There are 10 hidden switches. A switch that is on adds its own fixed numbers to the row, and there is some noise. The rows also spread widely along 13 directions, which tell nothing about the answers.
In the rows, 128 means zero.
Some rows, each with its switches (1 for on, 0 for off) after it:
[161  92 108 135 127  93  86 147 135 136 123 145 122  89  73 100 179 136
 116 157  98 147  94 132  79 160 120 120]
1 0 0 0 0 1 1 1 1 0
[154 125 143 133 167 149 137 137 120 167 136 140 115 158 145  82 146 117
 132 114 119 162  92 104  88  95 131 110]
1 1 1 0 0 0 0 1 1 0
[129 128 121 139 104 155 129 137 169 106 134  92 139 108 106 137 142 133
 114 156 109  79 128 105 146 150 140 122]
0 0 0 0 1 1 0 1 0 0
[140 125 146 108 172  86 118  84 125 125 124 149  91 141 123 177 140 123
 154 107 120 145 123 119 129 137 142 150]
0 0 1 0 1 1 0 1 0 0
[117  91  69 159 124 136 126 134 218 117 147 100 126  83 104 124 115 108
 174 182 129 116 120  80 112  97 120 115]
1 0 1 1 0 1 0 1 0 0
[145  78 107  97  97  67 112  87 143  92 115 158 134 107  83 169 127 164
 162 117 122 170 147 149 129 149 137 136]
0 0 0 0 0 1 0 0 0 0
[158 101 112 135  71 151 146 159 132 103 131 136 165 110 119  63 148 177
 117 121 100 126 120  99 123 127 104  65]
1 0 1 0 0 1 1 0 1 1
[168  47 187 118 122 143 126 124 159 156 143 134 141 135 113 117 148 117
 104 128 152  95 115 121 125 110 129  81]
1 0 0 1 0 0 0 1 0 1
[120 176 121 148 176 137 148 154 164 132 127 104 105 124 143 122 137 118
 137 143 118  94 116  51 157  97 117 107]
0 1 1 0 0 1 1 0 0 1
[179 104 135 141 176 125 130  93 184 121 146  89 137 129  96 145 183  85
 150 143 143 134 112  79 106  73 154  82]
1 1 1 1 1 1 1 0 0 0
[146 105 124 135  82 122 107 139 152 162 140 152 136  79 126 104 160 138
 120 170 160  64 104  97 117 160 118  74]
1 1 1 1 0 1 0 0 1 0
[104 103 120 134  57 183 156 108 100 104 171 166 161 143 168 108 100 164
 171 121 127 123 165 130  93 155 145 108]
0 0 1 0 0 1 0 0 0 0
[118 165 131 129 110 147 167 111 145 172 134 179 149 112 137 130 127 167
 116 150 129 159 108  87 120 124 175 118]
1 1 1 1 0 1 1 0 0 0
[135 182 137 117 162 158 179 102 117 117  95 121 126 188 157 146  85 144
 126  83 112 134 146  94 163  89 151 166]
1 0 0 0 0 0 1 0 1 1
[138 196 139 139 136 184 149 109  86 163 136 146 137 158 156 142 163 149
  96 119 104 124 100 101 115 162 171 156]
1 1 1 1 0 1 0 1 1 0
[139 108 115 108  85 140 159 140 153  87 128 158 151 143 147 135 100 166
 182  91 113 162 182 132 136 119 128 122]
0 0 1 1 0 0 0 1 0 0
[137  96 125  97 101  79 132 104 146  76 107 169 112 118 130 170  89 153
 184 117 143  97 181 126 148 138 115 123]
0 0 1 1 0 0 1 0 0 0
[124 103 150 108  93 146 156 145 161 143 121 173 151 137 143 106  71 159
 147 116 140 172 149 122 120 108 145 128]
1 0 1 0 1 0 0 0 0 0
[142 134 117 135 101 151 123 112 120 118 115 123 139 135 140 113 119 121
 126 144 160  59 147 123 102 145 130 112]
1 0 0 0 0 0 0 0 1 0
[130  67  73 138 107 102  92 105 146 109 123 152 113  96  89 119 109 118
 152 182 166  85 128 126  71 137 105 105]
1 1 1 1 0 0 0 0 1 1
[122 190  72 137  80 161 174  61  94 123 158 122 141 122 190 107 152 165
 145 105 115  83 109  62 175 137 126  79]
1 0 0 0 0 1 0 0 0 0
[102 116 133 110 163  98 153  78 151 119 127 146  93 133 132 188  67 149
 176 127 114 110 146  84 160  91 138 149]
1 1 0 0 0 1 0 0 1 1
[162  62 108 116  86 101 102 120 114  35  96 152 124 132  92 130  89 149
 164 138 142  60 187 146  75 154  87 117]
1 1 1 0 0 1 0 1 1 1
[134 111 152 127 110 169 170 129 169  89 123 106 156 125 102 111 105 153
  94 148 119  91 143 101 126  92 144  83]
0 0 0 0 1 1 0 1 0 1
[139 134 158 126 163 109 122 107 165 150 114 150 127 126 123 172 132 109
 153 157 166 112 154 103  96 117 170 130]
1 1 1 0 0 1 1 0 1 0
[105 182 119 150 142 158 157 129 121 123 116 128 105 108 121 115 115 151
  91 178  82  85  94  70 112 134 139 125]
1 1 1 0 0 0 1 1 0 0
[134 113  82 141  96 121  89 174 170 128 137 111 129  92 113 100 161 113
 146 151 132 111 126 124 132 162 101 113]
0 0 0 0 1 0 0 0 0 0

New rows. What belongs after each?
[131  92 115 125 153  97 119  66 118 130 147 170 107 123 104 148 128 125
 158 146 134 130 117 120  89 116 141 119]
1 1 0 1 1 1 1 0 1 1
[126 117 161 118 113 136 152 144 158 162 134 154 146 114 135 107 118 159
 122 133 128 135 126 109 129 113 151  97]
0 0 0 0 0 1 0 0 1 0
[169  96 149 125 163 131 110 147 165 105 119  97 125 153  89 161 155 104
 135 119 104 131 145 122 138 119 132 150]
1 1 0 0 1 0 1 1 0 1
[159 114 132  82 108  74 137  95 164 139  90 172 129 132 147 134  87 148
 168  89 184 141 144 110 162 103 125 121]
1 0 1 0 1 1 0 0 1 0
[121 112 122 128  83 142 157  95 143  96 157 140 158  99 114 135 128 169
 148 155 104 109 149 100 111 125 151  77]
1 1 0 0 1 1 0 0 0 0
[119 151 124 145 150 149 119 151  98 122 110 151 114 151 122 104 108 128
 115 142 126 123 130 127  71 148 131 158]
0 0 1 0 0 1 1 0 1 1
[171 190 147 135 178 162 143  92  70 116 130 133 125 185 167 156 187 115
 138  83 102 124 144 115  99 139 156 137]
1 0 1 1 0 0 1 1 1 0
[119 104 136 135 173  94 114 117 119 149 140 171  80 119 125 110 109 119
 147 150 138 107 107 102  85 111 103 110]
1 0 0 1 0 1 0 0 0 1
[161  69 152 116 117 125 110 142 165 104 106 108 133 116  61 130 138 135
  87 146 112 125 109 136 118 142 135 126]
0 0 1 0 1 0 0 1 0 0
[148  84 181 127 140 145 134 136 134 110 112 126 119 137  95 117 104 137
  94 147 107 104 115 116  88 121 134 122]
1 0 1 0 0 0 0 1 0 0
[106 138 135 149 121 160 132 126 113 116 145 148 118 115 115 128 112 150
 113 170  96  99 115 105  84 162 144 139]
1 0 1 1 1 1 0 0 0 0
[161 189 164 122 205  99 114 144 105 127  96 159  99 166 139 139 147 101
 150 115 149 130 157 122  73 129 142 141]
0 1 1 0 1 1 1 0 1 0
[126 157 158 117 150 139 159 106 146 143 109 165 130 138 127 150 117 139
 111 142 134 134 138 101 117 110 168 126]
1 1 1 0 1 0 1 1 0 1
[179 152 126 120 164 101 109 130  94  90  94 128  99 157 121 129 154 122
 140  94 101 124 139 127 114 145 105 148]
1 0 0 0 0 0 1 1 0 0
[144 100 153 116 106 138 129 136 152 106 129 129 135 127 120 140 123 141
 138 126 111  98 156 124 135 139 130 121]
1 0 0 0 1 0 0 1 0 0
[132 171 159 107 174 112 161 150 139 145  86 171  99 166 159 123  52 146
 155 103 134 148 142  87 134  87 135 169]
1 1 1 0 0 1 1 0 1 0
[150 144 118 132 146 144 146 105 138 139 142 128 132 146 152 120 154 121
 157 115 131 142 120  87 115 104 141 107]
1 1 1 0 0 1 0 1 0 0
[114 141 116 114 102 135 166 123 160 125 102 177 143 111 101 116  82 175
  99 159 138 147 123 111 110 110 149 117]
0 1 1 1 1 1 0 1 0 1
[130 116 113 129 121 126 124 101 127  89 112 136 124 121  94 145 116 142
 129 163 123  98 138 125  79 145 147 130]
0 1 1 0 0 1 0 1 1 0
[111 135 113 156 122 195 160 128 123 144 174 141 151 142 170  96 136 127
 167 132  97 142 143 109  79 110 156 107]
1 0 0 0 0 0 1 1 1 0
[156 193  75 119 130 115 154 107 117  95  85 138 118 147 136 106  96 149
 143 109 138 119 127  96 135 103 120 142]
1 1 0 1 1 1 1 0 1 0
[155  94 155 126 135 136 139 142 169 129 134  89 133 121 100 128 146 137
 112 133  99 106 100  88 166 106 138 108]
0 1 0 0 0 1 1 0 1 0
[126 123 164 115 140 129 119  90 124 196 125 170 113 138 129 150 121 121
 107 143 154 130  91 119 120 148 176 156]
1 1 1 0 1 0 1 0 1 0
[153 147 149 119 167 115 159 140 171  83  96 130 128 117  87 144 129 149
 130 146  81 152 151  92 102  86 148 107]
1 1 1 0 1 0 1 1 0 0
[181 112 168 127 156 158 146 140 144  84 121  84 132 173 133 123 130 117
 144  90 106 103 147  99 127  92 124 117]
1 0 1 0 1 1 0 1 1 0
[164  33 145 108  47 132 112 112 142 135 145 156 152 113  96 143 142 164
 117 126 125 115 101 134 153 179 137 128]
1 1 1 1 0 1 1 1 0 0
[130 103 113 118 107  92 104 115 130 118 109 163 107  92  94 159 133 161
 127 149  89 122 116 129 127 182 128 153]
1 0 1 0 0 0 1 1 1 0
[121 147 128 115  87 120 147 129 171 160 125 182 148  89 145 149 141 161
 145 149 136 127 151  99 144 148 155 104]
1 1 1 0 0 0 1 1 0 0
[138 100 145 122 123 115 135 105 124 117 111 161 117 121 111 109  88 142
 126 152 137  89 128 122  83 119 134 115]
1 0 0 0 0 1 1 1 1 0
[105 126  92 141 130 140 125 107 140 169 150 122 102 114 129 133 131 131
 117 142 109 114  71  86 170 140 120 144]
1 0 0 1 0 0 0 0 0 1
[133 143 138 127 146 104  95 135 124 198 123 154  83 103 131  98 150 120
  93 148 135  86  58 102 135 164 115 134]
1 0 0 0 1 1 0 1 1 0
[105 121 175 126  95 149 134 127 102 185 158 190 126 118 163 103 130 142
 113 153 150  80 117 120 111 167 150  92]
0 1 0 0 0 0 1 0 0 0
[146 133 119 120 134 104 137 138 129  69  79 164 119 135 107 113  75 153
 139 134 144 116 165 118  78 111 103 125]
1 0 1 1 0 1 0 0 0 1
[127 177 131 128 127 146 143 134  87  94 108 140 100 150 156 105  94 145
 124 119 110  57 139 113 128 152 115 145]
0 0 0 0 1 1 1 1 1 0
[126 175 117 122 119 152 166  95  96  95 130 122 124 137 137 154 126 178
 124 110  55 111 122  90 170 142 147 141]
1 1 0 0 1 0 1 0 1 0
[ 99 135 130 125 121 160 159  86 111 108 135 138 112 142 148 150  83 154
 129 128  95  74 140 103 146 130 136 138]
1 0 0 0 1 0 0 1 1 1
[161 113 121 134 102 188 153 121 107 129 146 123 161 178 142  83 140 136
 125  92 123 146 117 115 121 114 136 119]
1 1 0 0 0 1 1 1 0 1
[138 111 158 128 125 148 111 134 121 179 118 146 122 147 118  82 111 116
  74 139 171 105  83 124 109 142 132 140]
1 0 0 0 1 1 0 0 0 1
[126  32 112 115  85 133 127  92 152  78 162 115 127 127 115 186 112 151
 190 119  85 108 153 126 160 145 130 137]
0 1 1 0 0 0 0 1 1 0
[155 124 136 114 129 104 122  79  91  95 118 194 134 139 130 144 145 129
 169 135 158 126 187 149  28 142 145  92]
1 1 1 0 0 0 0 1 0 0
[127  54 175 123 103 155 119 109 119 148 162 153 131 145 136 153 126 135
 133 117 121 108 128 126 141 163 142 133]
1 0 1 0 0 0 1 0 0 1
[142  75 128 110 113  92 101 113 125 142 115 175 103 144 128 125  93 124
 156 117 176 113 122 124 132 146 106 149]
1 1 1 0 0 1 1 0 0 1
[139 169 154 133 140 179 162 138 105 110 125 135 134 180 159 134 103 148
 136  95 105 133 148 104 118 128 145 162]
1 0 1 1 0 1 0 0 0 0
[134 138 150 110 122 110 130 161 152 138 110 165 128 119 130 138 116 153
 142 134 126 128 160 118 128 139 131 130]
1 1 0 0 0 0 0 0 0 0
[114 120 111 131 131 115 118 133 133 148 125 172 100 127 143 113 100 130
 153 134 140 125 124 108 112 139 108 142]
1 0 1 0 0 1 0 1 0 1
[142  11 148 112  74 139 105  78 149 109 143 125 129 132 102 170 110 125
 130 128 141  68 126 135 164 163 131 140]
1 0 1 0 1 0 1 1 0 1
[ 97 153  67 142 102 134 117  93 120 136 137 161 103 110 159 125 111 117
 165 156 147  87 128 109 116 170 124 145]
1 0 1 0 1 0 1 1 0 0
[147 114 144 126 133 163 156  81 109 108 161 131 150 157 130 157 170 142
 133 108 108 140 137 110 116 117 157  88]
0 1 1 1 0 0 0 0 0 1
[155 104 154 113 166 122 140 121 147 107 125  99 108 170 129 141 102 117
 160  96 126 122 133 100 155  88 124 140]
0 1 0 0 0 1 0 0 0 0
[114 131 134 114 154 121 156 103 150  94  91 159 105 134 107 164  55 154
 129 144 111 119 149 112 113  99 142 156]
1 0 1 1 1 0 0 1 1 1
[134 100  98 152 131 149 110 112 144 156 178 140 116 129 154 113 160  79
 181 146 153 110 116 108  95 131 127 106]
1 1 1 1 1 0 1 1 0 0
[117  78 102 121  82 129 121 117 140 159 139 183 119 130 146  92  78 131
 156 134 180 134 111 138 104 141 121 139]
0 0 1 1 0 1 0 1 0 0
[ 84 193 138 144 209 141 153  90  95 139 162 159  85 156 164 181 118 116
 183 135  78 154 146  93  95 119 172 169]
1 1 0 0 1 0 1 0 0 0
[123  82 161 118 160 108 101 151 125 161 112 179  90 136  94 128  92 129
 114 152 116 135 112 142  89 141 130 171]
1 1 0 0 0 0 1 1 1 1
[138 129 129 119 108 139 140  74  79 117 137 152 111 153 170 120 110 136
 140 107 151  51 127 121 126 146 120 114]
0 0 0 1 0 1 0 1 1 0
[131 140 149 105  96 118 135 168 157 139  81 176 138 113 113  95  80 160
  92 157 164 103 147 122 118 128 124 112]
1 1 0 0 1 0 0 0 0 1
[151 159 131 121 103 160 152 119 138 122 122 134 160 149 143 149 144 154
 134 108 120 136 149 106 141 142 158 137]
1 1 1 0 0 1 0 1 0 0
[151 102 163 134 120 173 135 154 138 142 132 139 142 145 129 100 129 130
 108 130 125 126 120 121  95 128 138 120]
1 0 1 1 0 0 0 1 0 0
[113 166 122 156 141 154  94 153 102 184 154 145 106 129 151 115 166 112
 117 142 115  96  98 109 123 190 129 158]
1 0 0 0 1 1 1 0 1 1
[150 167 143 115 127 136 178 121 134  97  95 164 166 114  79 111 137 182
  89 152  84 188 142 118  66  96 178  90]
1 1 0 0 1 0 1 1 0 0
[113 111 138 127 124 105  91 125 125 178 144 187  98 114 141 153 139 121
 138 142 160  97 116 123 137 192 126 147]
0 0 1 1 0 1 1 0 0 1
[127 187  96 161 163 141 105 175 118 134 105 130  98 128 128 100 136 120
 109 156 118  92 109  94  93 156 101 152]
1 0 1 1 0 1 0 0 1 1
[123 138 109 116 103 150 141 125 172 131 129 129 146 140 149 153 111 127
 165 124 146 118 169 126 152 129 155 145]
0 1 0 0 1 0 0 1 1 0
[125 124 153 133 172 110 120 146 119 132 128 150  71 125 126 115 119 131
 123 132  89  98  93  86 132 135  97 134]
1 0 1 0 1 1 1 1 0 1
[130 159 156 120  86 184 184 138 114 108 101 161 167 132 119 101 108 199
  62 142  98 118 136 104 104 129 154  97]
1 1 1 0 0 0 0 1 0 1
[129 165 174 110 186  72 130  84 128 192 128 187  81 104 142 166 176 136
 113 127 121 122  88  75 159 139 141 106]
1 0 1 0 1 1 1 1 0 1
[103 133 119 147 129 126 126 195 199 146 117 151 111  86 127 111  87 124
 149 185 136 102 142  89 113 121 116 131]
1 0 1 1 0 0 1 0 0 0
[106 115 140 125 164 104 115 135 159 134 123 175  88 147 165 163  69 101
 207 130 168  95 188 112 111 124 114 160]
1 0 1 0 0 1 0 1 0 1
[131 103 109 118 124 124 126  98 138 129 117 152 126 148 110 161 100 136
 143 123 147 145 127 128 130 135 150 170]
0 1 1 1 0 1 1 0 1 1
